The rows of a group lie close to one hidden flat surface of 7 dimensions, which passes through zero. Surfaces can cross.
Known rows, each followed by its group:
[ 14 -32 -24 -57   2   7 -13 -15  26  29  -7 -19 -14] | j388
[ -3   5  25   8 -14 -33  -8 -26 -25  -3  -5  29  34] | j388
[  7  61  -2  21 -30 -24  17  45  20  -6 -31 -26   0] | j215
[  3 -17   7 -13  18  39   2 -38  12  -3  -9 -36   3] | j826
[ 11 -48 -28 -11  22   6 -14  17   7  33   8  -4  -1] | j388
[ 13  19  -9  26  15  13  29  21  24  14 -22 -40   8] | j826
[ 14  53  35 -27 -24  -6  -9   1  -1  -6  -2  27 -13] | j826
[-23  -5 -28 -14 -24   0   9 -60 -16 -13 -15 -47  16] | j215
[ 12  36  -5 -31   4 -17  12  21  16  31   3   4 -35] | j388
[ -6  35 -21  11 -24 -45 -17  39   3  -6 -16 -34  13] | j215
[-46  66 -10  11 -26 -30 -35  24  -2  28 -11 -36 -36] | j937
[  3  20  13  13 -19  -8  -8  -3   6  51 -36 -10  21] | j937
[ -7 -31  18  -1 -12  25 -15 -35   0   1 -29 -17  28] | j826
[ 15   8  -6  34  32  -3 -12  36   9  61  11  -7   1] | j388
[-20 -29 -21  21  -4 -40 -14 -11 -14 -49  43 -10  15] | j215
[  5  43 -21  -1  11 -42  19  29  -1  18  38  11 -38] | j826
[-11  14  -2 -28  -4  -8  18  -5 -22  34  -7  38 -19] | j937
[ 13  25  22 -15 -19 -45  10 -30  23  48   2  -9  -2] | j215
[  5 -22  -1  55   2   6  -6  65  32 -41  -6 -34   5] | j215
[-15 -50   0  17  27  61  -5  -8 -12 -64  20   3  -3] | j826
[-19  40  -2 -27 -20 -41  13 -55 -51  31  18  38  -4] | j215
[ 27   6  -4  -9   2 -41 -35  33   8  47   7   6  14] | j388
[  3  55  22 -43 -14  -2 -10 -34   9 -12   6 -17 -25] | j826
[-28 -28 -54   0  16 -14   4 -22 -10  12  13 -44   3] | j937
[ -9  70  35  22 -19   0   4  -6  -5 -50   0  -1  -1] | j388
[ 23 -26  15  24  10  63  10  31  42 -35 -26 -18 -18] | j215
[ 15 -43  10   9  37  32 -14  20   2  43  -6  20  18] | j215
[-16 -31  14  11   6 -14 -16 -55  14  22  13 -38  18] | j937
[ 24 -51 -17  12  20  38  15  11   3 -42   0  -2  25] | j937
[ 28 -24   6 -27 -26  14 -36  52  -6 -15  -7  70  -3] | j826
[-16 -10  50  45   7 -13  -3 -17 -10  -5  22  33   6] | j937
[-23  -7 -10  35  -3  20 -18  36  -6 -20 -11 -13  -4] | j937
[ -9  16 -30 -25   7 -24  46  45  -4  20   6  46 -56] | j388
[-15 -31 -24 -21   0  28  28 -27   7  11 -13 -16 -24] | j388
[-33  33  -6  -5 -26 -52  -7  -7  -5  -1 -12 -32   6] | j826
[-17  15  -2   2 -12  -5   4   7 -19  46 -22  21   0] | j937

New rows. What belongs after each?
[-13 -62 -37  12  35   3  40 -27 -32  -7  18  22  30] | j937
[-10  15 -14  48 -27   5   5   1 -13  16  -6   0  -2] | j388
[-14   2  34 -19 -21  10 -23 -20 -29 -41  12  54  -9] | j826
[  4  -9  37  -8 -28  17  -7 -49   2  35 -60  -7  51] | j826
[ 18 -14   0  33  21 -24   1  -4  16 -68  48 -38  17] | j937
[-26  26 -37 -32 -21  63  21 -22 -24 -69 -29 -26 -21] | j215
[ 15 -28 -13 -61 -10 -33  -7 -32  12  56  -4  10   9] | j388
[ -6 -27 -38 -22  13  -9 -21  13  -2 -23  42   2 -33] | j826
[-22  29 -13  -7 -25   7  37  -4  -4 -31 -10   6 -43] | j388
[  4   2   7  -2   3  40   6  16  11 -24  -6   5 -18] | j215
[ -6  16  13 -17 -34  15   5 -34   5 -67 -14 -19   2] | j388
[ 19  41  29 -25  -3  26 -21 -39  35 -24 -11 -61   1] | j388
[  1  57   1  -8 -29 -13  21   9   3 -56  22   8 -42] | j215
[-13 -37  -2  24  16 -46 -31  17 -17 -47  61   9   5] | j215
[-48  35  22 -40 -11 -10 -36  -4  -6   9   9   6 -73] | j937
[ 25 -20 -20 -26   7 -30 -23  15  12  69   0  12   8] | j388
[ -4  40  32 -12 -18   0 -31  24  24 -12   4 -13 -34] | j937
[  6 -25  27  27 -10  31  -7  12 -10  -8 -29  39  30] | j826
[ -5  -4  25  -1  79  40  26  -1  18  22  11 -22 -12] | j388
[ -8  31   4 -19 -24   2 -27  21   4 -57  -6 -24 -15] | j826
[ -4  34  22 -19 -13  11 -11 -23  15 -17 -19 -32  -2] | j826
[  3  13  -5 -20   5 -16 -17   4 -16  62 -15   6  17] | j215
[  0 -29  19 -43  31 -48  10  10 -24  13  14  69  25] | j388
[ 14  99  45   8 -16 -19  -8  -8   9 -11  -6 -15   3] | j388
[-20  18 -11  -8 -14 -34 -14  18 -10 -15  13 -14 -15] | j826
[ 67 -21 -10 -12  -3   8  -6  62  30  47 -28  45   7] | j826
[ -9  27  51  27  44  -4  30 -39 -15  39   2   3  27] | j388
[ 36   7  30 -38  33  14 -50   3  33 -10   9 -58  18] | j388
[  6 -41  -5  24  -8 -22 -22 -16  -9  50  -2  11  39] | j388
[ 12 -10 -11  -5   9 -32 -10  15  -4  50  12  24  13] | j388
[-23  61  18   7 -55 -55 -15  53 -20 -21 -24  30  -2] | j826
[ 24 -22   7 -49   9  13 -34 -30  26  -9  -6 -43  17] | j388
[-35 -18 -22  25   2  51  43  -4  -2 -36  -6  -7 -40] | j388
[  8  15 -24  12 -35 -35 -20 108   7 -29 -19  20 -11] | j826
[-12 -18  -4  -7  -8  12  21 -32  -6   8 -13 -10  -7] | j388
[-10  58  39  19  14 -14  19  25 -14 -34  14  30  -7] | j388
[-28  13  25  71   3  35  24 -28 -22 -27  -5  -9  14] | j388
[ 20  33   6 -41   4 -23   1 -11  -4  31  39  40 -35] | j826
[ 11  -6  31 -12  23 -50  -8  15 -21   7  13  56  36] | j388
[ -8  51  19  -7   4  -6  39 -34   5  58 -17 -12 -16] | j388
[-15   4  30  47  11  -5  18 -31 -23  12  -2  14  30] | j388
[ 28  25   2 -53  -3  26 -24  11  31 -30   2 -23 -36] | j826
[ 11 -19 -32 -18  -9  -3  -9   3  17  53  -5 -21 -12] | j388
[ 44 -14  29  -3  18  12 -17  34  55  41  -7 -10  -9] | j215
[-11 -46   3  16  19 -23  -9 -18 -27  51  12  19  39] | j215
[-19  -6  19  14 -20   5  16 -51 -17 -19  -8   4  21] | j388
[-10  62  41  26   6  -3  13  -7  -7 -21   6   4   5] | j388
[-27  -7 -50 -21  10   2 -14   7  -4 -13  10 -45 -21] | j937
[-15 -56  11  82  -4 -45  15 -30   1  33   4 -11  50] | j215
[ -2  -1  -4 -24   0  21 -24  12   1 -60  19   7 -29] | j826
[-26  26   9 -37  20  16  64 -30   3   6  -4   5 -51] | j388
[-16 -39 -12 -26   9  29 -22 -29   6   7 -11 -21 -11] | j937
[-23 -11 -15  16 -11 -11   7 -25 -15 -16  -6 -16  18] | j215
[  6  -8 -11  50  -2   6 -30  46  -2 -29   9   1  16] | j388
[ -2 -25 -12  21  39   8  22   1 -11   3  43  24  -6] | j826
